There are 10 hidden switches. A switch that is on adds its own fixed numbers to the row, and there is some noise. The rows also spread widely along 13 directions, which tell nothing about the answers.
In the rows, 128 means zero.
Some rows, each with its switches (1 for on, 0 for off) after it:
[148  95 148 102 106 113 103 162 149 121 125  85 144 197 134  54 126 162
 114 183 116 141 112 135 116 205 153 118 137  86  51 136 152 152 163 104
  95 141  93 158  96]  0 0 1 0 1 0 1 0 0 0
[178 145 190 161  97 162 140 156  72 139 117 180 103 133  76 137 191 172
 137 162 109  79 109 100 147 149 154 131 152 204 141  67 174 156 107 112
 140 121 155 143 138]  1 0 1 0 0 1 0 1 0 0
[145  97 175  80 157 148 115 170 131 125 122 104 181 119 131 109 142 198
 172 108 161 146  33 125 134 186  96 100 182  72 140 168  98 152 148 146
 125  93  83 169 130]  1 0 1 0 1 0 0 1 1 0
[179 126 124 115  79 162 146 128 129 129 159 125 149 110 102 116 155 147
 180  43 177 157  82 111 146 100 100  98 163 108 148 122 126 137 150  96
  81 111 131 122 161]  1 0 1 0 1 1 0 1 1 0
[108 113 129 161 157 136 134 174 149 137  91 179 110 101  71 189 174 128
  84 140 127  84 105 149 148 157 166 110 140 193 144  90 137  99 141 142
  98 111 107 147  96]  0 0 1 0 0 0 1 0 0 0
[145  87 109 130 134 147  73 111 130 128 134 121 114 138 103 107  75 119
  95 168 127 168 135 171  66 193 114  97 121 145  66  88 120 118 155 116
 164 167  99 156 104]  0 1 0 0 1 1 0 1 1 0
[122  97 126 109  94 184 167 129 165 134 133 128 133 108 158 109  98 176
 158 117 104 128 104 122 121 108 136 140 170  77 156 159 104  68 132 118
 127 118 112 128 146]  0 0 1 1 0 0 1 0 1 0
[145 163 133 132  96 124 166 114 116  63 130 153  68 133 158 144 163 143
 138 107 124 140 136 112  90 114 138 150 133 154 152 138 130 111 142 129
 174 137 144 138 165]  0 0 0 1 1 1 0 0 0 0
[144  77 131  81 155 138 182 164 140  72  77  68 136  94 120 103 153 116
 121 124 154 162 152 159 117 156 139 118 141 106 111 165 130  98 189 187
 129 115 117 161 182]  0 0 1 1 0 1 1 0 1 0
[109 191 124 169 145 131 113 121 160  69 115 139  71 164 156 168 129  87
 115 146 117 139 125  86  49 113 154 131 112 144 127 143 140 112 133 153
 143 144 108 156 113]  0 0 0 1 1 0 0 0 1 0
[135 121 130 145 120 178 101 128 145 149 113 168  95 127  97 146 111 155
 134 139 148 141  78 147 109 165 105 115 159 173 155 103  97 121 126 132
 103 159  83 137  90]  0 0 0 1 0 0 0 1 1 0
[164  68 158 157 136 186 141 175 153 158 109 112 164  87  57 103 130 142
 121 142 125 105 114 107 162 121 140 116 190 127 127 116 169 123 150 131
  83 100 132 154 137]  0 0 1 0 1 1 0 0 1 0
[157 127 163 136 131 130 186 151  96  67 101 161  99  92  98 153 191 119
 124 108 133 116 156 114 125 130 170 137 140 168 144 102 166 121 168 154
 143 116 181 145 198]  0 0 0 1 0 1 0 1 1 0
[133  43 141 159 130 143 111 160 127 177 136  96 194 107  84  75 118 118
  86 159 107 132 135 116 114 159 146 100 140  94  41  69 187 109 157 100
 117  89 104 161 131]  0 0 0 0 0 0 0 0 1 1
[156  95 123  81 131 160 151 126 133 100  96 102 107  76 100 126 146 152
 148  94 190 193 113 173 121 159  61 102 163 157 168 145  85 124 151 178
 135 131  79 153 155]  0 0 0 0 0 0 0 1 0 0
[110  86  90 109 150 103 176 149 143  99  90  46 155 114 117 133 171  81
 117 104 145 160 142 169 102 149 137  93 101 107  69 127 150  63 145 160
 117  72  71 160 148]  0 0 0 1 0 0 0 0 1 1
[139 123 119  92 110 159 190 129 137  70  95 107 105 116 140 130 150 118
 149  96 137 152 158 135 121  97 150 130 142 122 139 158 125  79 183 164
 122 113 151 136 191]  0 0 0 1 0 1 0 1 0 0
[117  61  82 148 111 171 152 112 167 128 144 125 155  42 109 127 108 113
 123  60 147 149 130 137 128  79 107 109 162 109 142 106 122  71 166 114
 112  94 122 131 157]  0 0 0 1 0 0 0 1 0 0
[172 114 115 163 102  83 162 105 110  98 170 124 118 131  91 128 155 102
 116  88 118  94 127 148 132 137 148 113 113 138 112  85 164 136 125  88
 101 113 183  95 120]  1 0 0 1 0 0 1 0 1 0
[143 124 108  85  96 124 119  95 152  99 158 105 106 194 174  90  67 168
 146 126 117 143  91 168 110 154 133 116 143  57 122 182  77 118 174 112
 101 150 134 108  88]  0 0 0 1 0 0 0 0 0 1
[144 116 126 135 148 138 106 148 175  98  86 113  98 135  98 104 117  94
  99 144 164 173 131 130  80 153 129 121 150 152 101 133 134 136 189 159
  76 168  90 154 117]  1 0 0 1 1 0 0 0 1 0
[ 93 168  96 130 110 112 155 121 147 104 136 197  82 154 155 203 148 157
 135  82 117  97  73 154 129 126 169 123 124 136 171 129  90  73 143 110
 105 125 126 106  91]  0 0 0 1 0 0 0 0 0 1
[139 109 166 105 114 199 118 143 142 121  97 182 101 114 113 101  90 160
 120 167 102 126 151 109 118 113 173 146 179 136 150 125 134 124 198 141
 129 162 179 135 164]  1 1 1 0 0 0 0 1 0 0
[156  84 154 188 144 183  97 155 171 121 108 117 138  79  55  93 120 109
  95 171 158 140 136  83 112 126  96 114 172 180 124  79 188 160 136 141
  98 129  90 182 134]  0 1 1 1 1 0 0 1 0 0
[154 107 116 120  64 106 200 118 136  86 140  84 121 142 152  76 149 138
 165 115 119 141 131 136  96 160 133 159 133 121  90 119 157  95 111  96
 119 121 107 133 151]  1 0 0 1 0 0 1 1 1 0
[124 124 108 114 122 106 172 106 157  58 123 150  64 137 137 143 111 151
 127 109 107  93 114 188 138 156 177 150 149 132 154 152  94 104 177 125
 106 154 176 114 108]  0 0 1 0 0 0 0 1 0 0
[172 128 128 134  91 131 155 115 130  85 183 121 141 115 128 117 135 136
 164  49 149 124 100 108 146 103 136 108 151  77 144 143 137 142 163  98
  88 103 177 115 162]  0 0 1 0 0 1 0 1 1 0
[136 133 126 201 139 122 149 143 145  75 113 141 100 139 104 144 142  69
  80 167  80  86 184  98 103 117 213 144 119 163  85  87 202 109 164 123
 117 116 191 152 135]  0 0 0 0 1 1 1 1 0 0

New rows, each followed by its switches (1 for on, 0 for off):
[145 134 120 128 104 134 176 101 123 110 130 112  86 172 131 145 113 178
 167 156  73  73  88 175 136 166 146 140 140 144 153 134 105  88  80 123
 133 111 145 123  79]  0 0 0 0 0 0 0 1 0 1
[171 131 142  95  85 143  85 120 107 135 144 166 100 192 103 112 115 180
 132 148 125 135 100 163 122 191 146 101 132 142 103  89 115 154 156  85
 122 178 144 117 100]  0 1 1 0 1 1 0 1 1 0
[160 117 105 112 112 131 140 102 116 130 151 126 116 142  98 151 129 140
 133  96 119  97 100 180 155 133 134  83 120 117 150 117 105 119 124 112
 111 116 166  87  97]  0 0 1 1 0 0 1 0 1 0
[119 143  68 118 100 146 151 120 124 147  91 132  88 155 115 180 158 103
 125 128 118 139 135 188  92 139 155 102  86 181  96  92 112  30 107 125
 135 131  83 116 107]  1 0 0 1 0 1 1 0 1 0
[152  66 150 147 147 106 188 148 131  89 110  99 123 110  94 107 135 142
 118 172  92  89 129 161 126 205 158 151 156 148 105 108 157 116 116 137
 131 114 140 156 119]  0 0 0 0 0 0 1 1 1 0
[126 103 123 139 100 126  84 115 140 117 209 130 173 128 178  82 100 147
 116  86 142 155  94  90  89 125 108  96 132  31  96 136 129 144 171  68
 140 112 114 135 134]  0 0 1 1 0 0 1 0 0 0
[164 161 103  91 122 142 167  94 111  80  91 129  42 153 103 190 145 152
 166 117 136 129 101 214 123 164 115 113 123 202 180 135  68  98 105 166
 148 152 146 111 104]  0 0 0 1 1 1 0 1 1 0
[150 181 162 127  87 141 174 119 117  79 120 162  60 167 149 155 162 178
 174 143  88  96 108  99 115 128 156 163 149 164 181 138 133 121  99 134
 155 126 159 134 131]  0 0 0 0 1 0 0 1 0 0
[183 136 119  87  67 141 106 107  83 136 176 112 140 180 126 116 142 155
 169  83 164 169  89 157 122 158  91  66 106 100 108 107 104 144 130  90
 122 124 123 104 128]  0 0 0 1 0 1 1 1 1 0
[143 123 125 154 183 142  94 140 125 108 105 163 114  92  58 184 145  82
  94  96 171 130 112 146 123 132 130  76 138 170 145  89 121 146 183 167
  97 127 154 131 123]  1 0 0 1 0 0 0 1 1 0
[134  59  91 132  85 153 136 116 170 154 149 161 129  90  94 108  95 162
 108 103 125 128 110 162 142 124 118 127 170 141 136  85 124  85 149  71
 104 139 116 114 110]  0 1 0 1 1 0 0 0 0 0
[163  85 122 114  91  74 204 142 129  83 148  71 153 122 129  95 185 156
 158  70 148 135  89 151 134 177 117 134 143 105  99 129 156 107 125  95
 112  90  98 148 147]  0 0 0 1 1 1 0 0 1 0
[161 154 139  89 165  69 162 123  77  46 104 105  77 164 121 177 187 128
 139 137 116 116 113 186  99 206 145 109  90 162 125 129 116 141 116 171
 188 116 162 139 120]  1 0 0 0 1 0 1 1 1 0
[165 109 100  66  90 151 137 148 172 110  94 112 116 151  86  99 148 107
 141  99 172 182 150 159 133 131 149  96 138 133 104 112 134 120 199 124
  32 158 123 116 149]  1 1 1 0 1 0 1 1 1 0
[154  68 111 140  65 155 124 136 146 163 154 124 166 107  69  85 135 125
 122 111 139 139 138 125 143 124 125 100 146 135  82  51 185 112 149  67
  74 106 112 131 138]  0 1 0 0 0 0 0 1 0 0
[164  99  96 120  92 149 166 102 131 102 136  79 131 100  83 120 137  84
 140  98 121 140 183 140 128  77 125  94 119 132 118 100 167  95 131 128
 123  83 166 120 171]  0 1 0 0 0 0 0 1 0 0
[132 121 121  60  91 169 165 121 153 116 141  95 152 148 176 115 114 155
 185  73 118 148  99 122 137  74 145 108 157  16 151 199  92  78 171 137
  98  88 151 109 159]  0 0 0 1 0 0 0 0 1 0
[175 168 162 161  91 191  85 123  90 163 134 165  84 179  82 154 138 168
 142 181 116  96  93 125 132 156 120  92 125 200 151  81 124 156  78 110
 131 143 128 123  78]  0 0 1 0 0 1 1 1 0 0
[132  86 112 162 105 127 156 130 168 108 149 142 131  89 105 112 125 149
 126  87 143 102  91 140 151 143 129 140 168 136 141 106 137 115 148  91
  76 119 120 134 117]  0 0 1 1 0 0 0 1 0 0
[152 153 151 122 140 143 153 107 131  59  89  89  57 150 146 130 126 135
 137 183 104 136 143 130  73 139 116 149 138 163 154 172 119 121 105 193
 195 139 125 160 130]  0 0 0 1 1 0 0 0 0 0
[138 138 105  94 100 184 126 108 152 140 107 170  66 152 105 161 101 173
 146 126 117 119  95 180 148 128 141 113 157 157 177 134  67 100 149 131
 104 164 150 105  86]  0 0 1 0 1 0 0 1 0 0
[100 163 107 117 163 103 147 139 157  37 109 160  74 151 165 184 135 123
 117 109 130 114 106 167 109 165 192 128 123 124 148 173  87  99 193 156
 107 144 145 143 114]  0 0 1 0 0 1 1 1 0 0
[122 142 107 142 146 146  75 111 139 135 124 113 107 150 101 164 115 100
 112 158 117 139 117 143  74 140 118  75  98 154 101  99 125 107  99 134
 159 129  84 147  80]  0 1 1 0 1 0 0 0 1 0
[194 126 179 149 121 144 134 144  79  86 135 200  98  82  82 137 182 166
 116 108 186 146 119 113 131 162  90 116 159 195 180  77 133 189 162 134
 148 148 152 142 180]  0 0 0 1 0 1 1 1 0 1
[123 141 116 158 135 122  90 114 126  93 173 174 119 121 149 153 113  99
  95  84 126 146 129 100  77 107 157 103 119  89 105 122 130 124 198 104
 159 134 166 133 144]  0 0 0 0 1 1 0 0 1 0
[161 171 166 141 158 147 184 127 105  64  87 114  62 126 105 177 159 121
 142 158  98  81 135 129 124 125 157 134 133 181 177 159 136 118 101 200
 164 114 173 144 141]  0 0 1 0 0 1 0 0 1 0
[148 157  89 127 116 106 157  91 128  70 130 100  78 153 123 158 133  89
 131 120 120 126 144 170  89 133 139 109  90 156 115 125 132  87 114 139
 141 127 138 120 118]  0 1 0 1 0 1 0 0 1 0
[183 124 167 133  69 174 128 126 102 146 159 148 148 140  91 100 145 169
 160 129 126 118 114  85 149 106 112 104 155 135 149  77 172 155 115  89
 107  96 153 119 152]  0 1 0 1 0 0 0 1 0 1
[113  92  98  50  81 122 188 128 140 112 138 122 138 137 182 118 144 185
 160  73 118 147  97 176 137 145 144 127 139  59 135 164  86  60 164 105
 131 101 117 120 144]  0 0 0 1 0 0 1 0 0 0
[184 104 106  85  68 129 175 122 133 106 105  96  92 129  89  81 165 121
 136 102 171 178 154 173 120 149 106 121 132 163 113 110 132 120 154 131
  79 156 107 112 157]  1 0 0 1 0 0 1 0 1 0
[115 119  97 192 147 117 146 119 134  85 122 171 100  76 100 172 139  77
  83 100 126 111 153 126 100 104 160 125 128 173 130  72 152  95 165 125
 135 113 160 133 146]  1 0 0 1 0 0 0 1 0 1
[163 132 136  83  82 190 126 117  97 146 127 102 134 120 111 127 165 126
 173 101 152 194 142 110  99  95  90  76 118 120 123 113 129 115 122 149
 164  99 108 134 186]  0 0 0 0 0 0 0 1 1 0
[158 142 168  99 138  78 146 131  69  74 152 109 146 183 154 140 157 196
 170 137 114  88  51 156 128 217 127 112 125 108 129 137 126 151 103 118
 166  85 134 149 102]  1 1 0 1 0 1 0 1 0 1
[125 165  98  92 148 160 129 101 125  88  82 100  68 127 120 181 148  94
 128 116 149 160 138 163  87 101 109  82 103 161 152 157  89  93 136 198
 165 123 114 132 136]  1 0 1 1 0 0 0 0 0 0
[120 139 107 176 122 121 107 103 140 111 184 125 129 131 153 140 112 122
 138 110 126 129  82 111  74 154 110 106 112 104 109 110 126 118  92  88
 150 112  87 145 102]  0 0 1 0 0 0 1 1 1 0
[146 164 119  93 130 175  85 103 104 140 105 134  73 160  99 191 132 145
 138 133 144 147  92 178 118 139  94  63 115 165 169 138  63 121 116 169
 143 133 110 116  78]  0 0 0 0 0 0 0 0 0 0
[149 134 144 125  99 182  80 109 107 150 174 136 157 141 134 118 102 138
 154 124 120 156 113  82  88 105 105  82 127  85 119  98 133 130 119 101
 158 107 122 132 146]  0 1 0 0 0 0 0 1 1 1
[160  63  86 141  85 129 181 106 138 122 124  92 106 111  73  94 122 112
 117 128 112 116 159 190 135 157 143 127 125 161  97  72 150  89 121  97
 107 137 143 107 131]  0 0 1 1 0 0 1 1 1 0
[152 106 127 168  94 149 119 113 131 150 147 178  85 141  95 127  96 153
 103 163  94  96 114 153 117 159 144 129 141 169 133  75 125 115 116  91
 123 166 142 107  79]  0 0 0 1 0 0 1 0 1 0
[110 101 103 111 125  99 169 151 177  95 109 165 106 103 126 135 147 159
 116  80 143 122  85 171 142 159 162 144 171 135 142 139 107  97 195 110
  84 143 115 136 118]  1 0 1 0 1 0 0 0 0 0
[187  87 148 115 129 158 130 138 106 129 128 147 123  75  62 122 146 143
 106  99 155 144 130 148 148 129 118  94 160 146 145  99 129 149 181 135
 142 134 168 128 170]  0 0 1 0 1 1 0 0 1 0
[171 151 141 187 150 150 149 131 141  59 114 127  93  97  77 148 137  70
 118 145 129 102 158  95 103 105 147 124 139 182 147 109 177 139 130 157
 108 127 172 146 154]  1 1 1 0 0 1 1 1 1 0
[155 145 117 109 117 115 111 110 114  98 108 149  65 140  96 145 150 125
 113 132 159 168 123 170  76 175  97 106 112 205 128  87 117 134 128 136
 158 172  93 130 118]  1 1 0 1 1 0 0 0 1 0
[136 160 130 163 104 127 116 125 130 116 137 164  90 183 122 156 144 144
 133 150 119 103  88 131 111 172 142 119 120 171 131  97 130 130 103 106
 103 138 110 129  70]  0 0 0 1 0 0 1 1 0 0
[141 188 143 128  86 124 151 119 153  69 140 134  75 188 162 129 150 161
 174 124 122 120  87  98 107 139 143 147 139 131 150 158 128 141 118 115
 105 138 121 140 113]  0 0 1 0 1 0 0 1 0 0
[154  76  93  98  84 165 104 115 135 157 163 134 149 119 119 105 101 159
 130  88 155 178 104 168 123 144  98  88 150  96 110 106  91 110 177  79
 119 134 117 121 128]  0 0 0 0 1 1 1 1 0 0
[118 127 150 104 156 146 120 177 126 114  48 152  96 146  96 149 174 117
 111 160 150 155 126 148  97 190 162 120 128 184 100 100 132 115 184 177
 112 150  86 164 137]  1 0 0 1 0 0 0 1 1 0
[147 173 146 146 102 122 123 101 114  81 174 194  83 159 147 155 127 148
 147  92 121 108  95 102 108 126 154 130 139 120 165 125 118 154 156 104
 127 147 186 105 130]  0 0 0 1 0 0 0 1 1 0
[138 158  93  71  90 164 159 112 159  95 122 100 116 159 140 151 132 130
 188  75 147 146 104 156 136  99 137  93 126 101 154 165  94  79 149 140
  76 113 124 110 138]  0 1 1 1 0 1 0 1 1 0
[153 107 142 106 137 140 140 137 116  83  89 109  94 160 119 109 123 134
 117 170 106 130 153 160 110 170 163 132 135 140 102 134 131 122 180 156
 150 143 167 148 140]  0 0 0 1 1 1 0 1 0 0
[158 193 164 176 122 153 143 121 114  64 152 133 106 114 156 152 165 127
 150 107 143 144 114  35  74  67  95 121 136 134 175 150 156 140 105 145
 177  93 121 162 174]  0 0 0 1 1 1 0 0 0 1
[185 110 138 151 154 150 105 122 100 122 141  86 152 103  54 143 132 122
 137 124 151 102  95 149 149 138  85  67 141 156 144 100 141 156 100 140
 123  79 140 141 107]  1 1 1 0 0 1 0 1 0 0
[175 112 115 139 101 102 107  77 102  82 208 137 125 114 117 112 115 119
 118  54 159 142 118 140 122 122  98  82 128  96 131 102 122 177 174  86
 129 125 193  96 141]  0 0 0 1 0 0 0 1 0 0
[164  76 142 110 137 173 152 112 100 114 106  67 132  97  94 114 123 132
 140 148 114 132 151 150 123 123 103 103 145 130 135 126 132 116 122 171
 180  85 156 144 156]  0 0 0 1 0 0 0 1 0 0
[139 144 174 120 115  93 182 163 116  83 116 155 112 155 145 126 183 174
 147 125 117 100  87 113 126 171 170 157 149 128 134 130 154 131 143 124
 113 115 134 145 141]  1 0 0 1 0 0 0 0 1 1
[129 145 141 146 130 149 156 144 116 102  92 164  93 126  93 185 189 127
 126 130 108  91 134 117 137 110 171 121 129 183 154  90 159 109 128 145
 148 102 166 139 145]  0 0 1 1 1 0 0 1 0 0
[114  84  97 121  96 155  99 116 156 165 148 163 122 132 141 116  92 179
 112 123 132 154  80 172 104 172 101 113 149 121 119 113  79  85 147  87
 127 154  62 126  81]  0 0 0 1 0 0 1 0 0 0
[170  88 169 123  98  93 146 131  81 111 165 105 149 139 127  85 175 195
 135 133 121 123  88 129 119 200  99 126 138 121 100  98 159 158 100  90
 191  96 114 155 134]  0 0 0 1 1 0 0 0 0 0
[138  83 131  76 131 167 125 169 164 118  55 103 117 116  78  96 148 110
  98 160 168 193 168 160 113 160 129 104 142 161  95 123 141 108 201 179
  87 150  74 169 155]  0 1 0 0 0 0 0 0 0 0
[160 150  97 148  77  78 164 113 142  64 164  77 118 164 138 113 176  97
 140  73 159 152 120 117 104 123 119 119 104 124  89 130 168 126 135  95
  88 104 107 134 131]  0 0 0 1 1 1 0 0 0 0
[119 141 144 117 119 154 132 119 132  77 119 177  83 130 157 137 119 142
 125 124 119 141 137 116  93 121 156 142 148 131 152 140 110 115 188 145
 158 154 159 136 160]  0 0 0 1 0 0 0 1 0 0
[169 111 131 133  48 132 163  79  81  90 208 162 126  81 152 104 135 177
 156  71 133 147 118 109 101 118  82 135 137 123 150  88 142 124 113  59
 210 113 148 122 191]  0 1 0 1 0 1 0 1 0 0
[165  96 121 138 100  71 135 118 116  81 195 140 148 119 130  90 136 137
 122  60 144 136 110 123 125 145 135 114 148  82 100  99 153 170 199  63
 109 116 182 116 152]  1 0 0 0 1 0 0 1 0 1
[146 127  92 164 110 121 173  91 138  70 131  66  96 136 124 132 121  94
 140 125 113 113 142 150 100 126 130 130 116 146 113 124 146  93 106 129
 126 105 135 138 117]  0 0 0 1 0 1 0 1 0 0
[173 103  96 120  43 120 160  81 131 105 190 139 103 123 125  98 119 152
 150  62 126 138 127 146 135 107 122 132 148 116 134 102 128 125 149  62
 115 133 184  92 145]  0 0 0 0 1 0 0 1 0 0
[132 103 134 122 147 136 136 133 138  74  85 123  76 125 135  93 104 140
  89 174 126 157 157 153  78 171 143 144 145 146 107 140 120 117 191 155
 173 171 120 169 147]  0 0 1 1 1 1 0 0 0 1
[180  80 114 135  80 124 148 111 116 107 139 116 110  99  71  90 144 125
 112 122 156 151 155 169 120 174 103 118 132 188  92  62 162 127 137  97
 122 142 118 139 147]  0 1 0 0 0 1 0 1 0 0
[117  66  86 124  89 100 146 127 138 134 154 122 159 106 120 109 145 115
  95  79 122 140 147 157 123 134 157 106 115  94  61  84 157  81 185  78
 122 100 126 126 146]  0 0 0 0 0 0 0 0 0 0
[ 92 163 121 156 190 143 100 130 158  90  98 147  97 137 122 210 115  97
 119 155 106 107 103 129  76 142 158 105 118 154 141 133 116  90 122 175
 138 117 106 163  86]  0 1 0 0 0 0 0 1 1 0
[170 165 134 148  75 126 109 107  86 151 171 189  79 174 110 166 152 192
 146 124 122 110  53 151 118 182 113 113 122 184 140  76 112 136  76  71
 153 147 106 115  68]  0 0 0 0 1 1 0 0 1 0
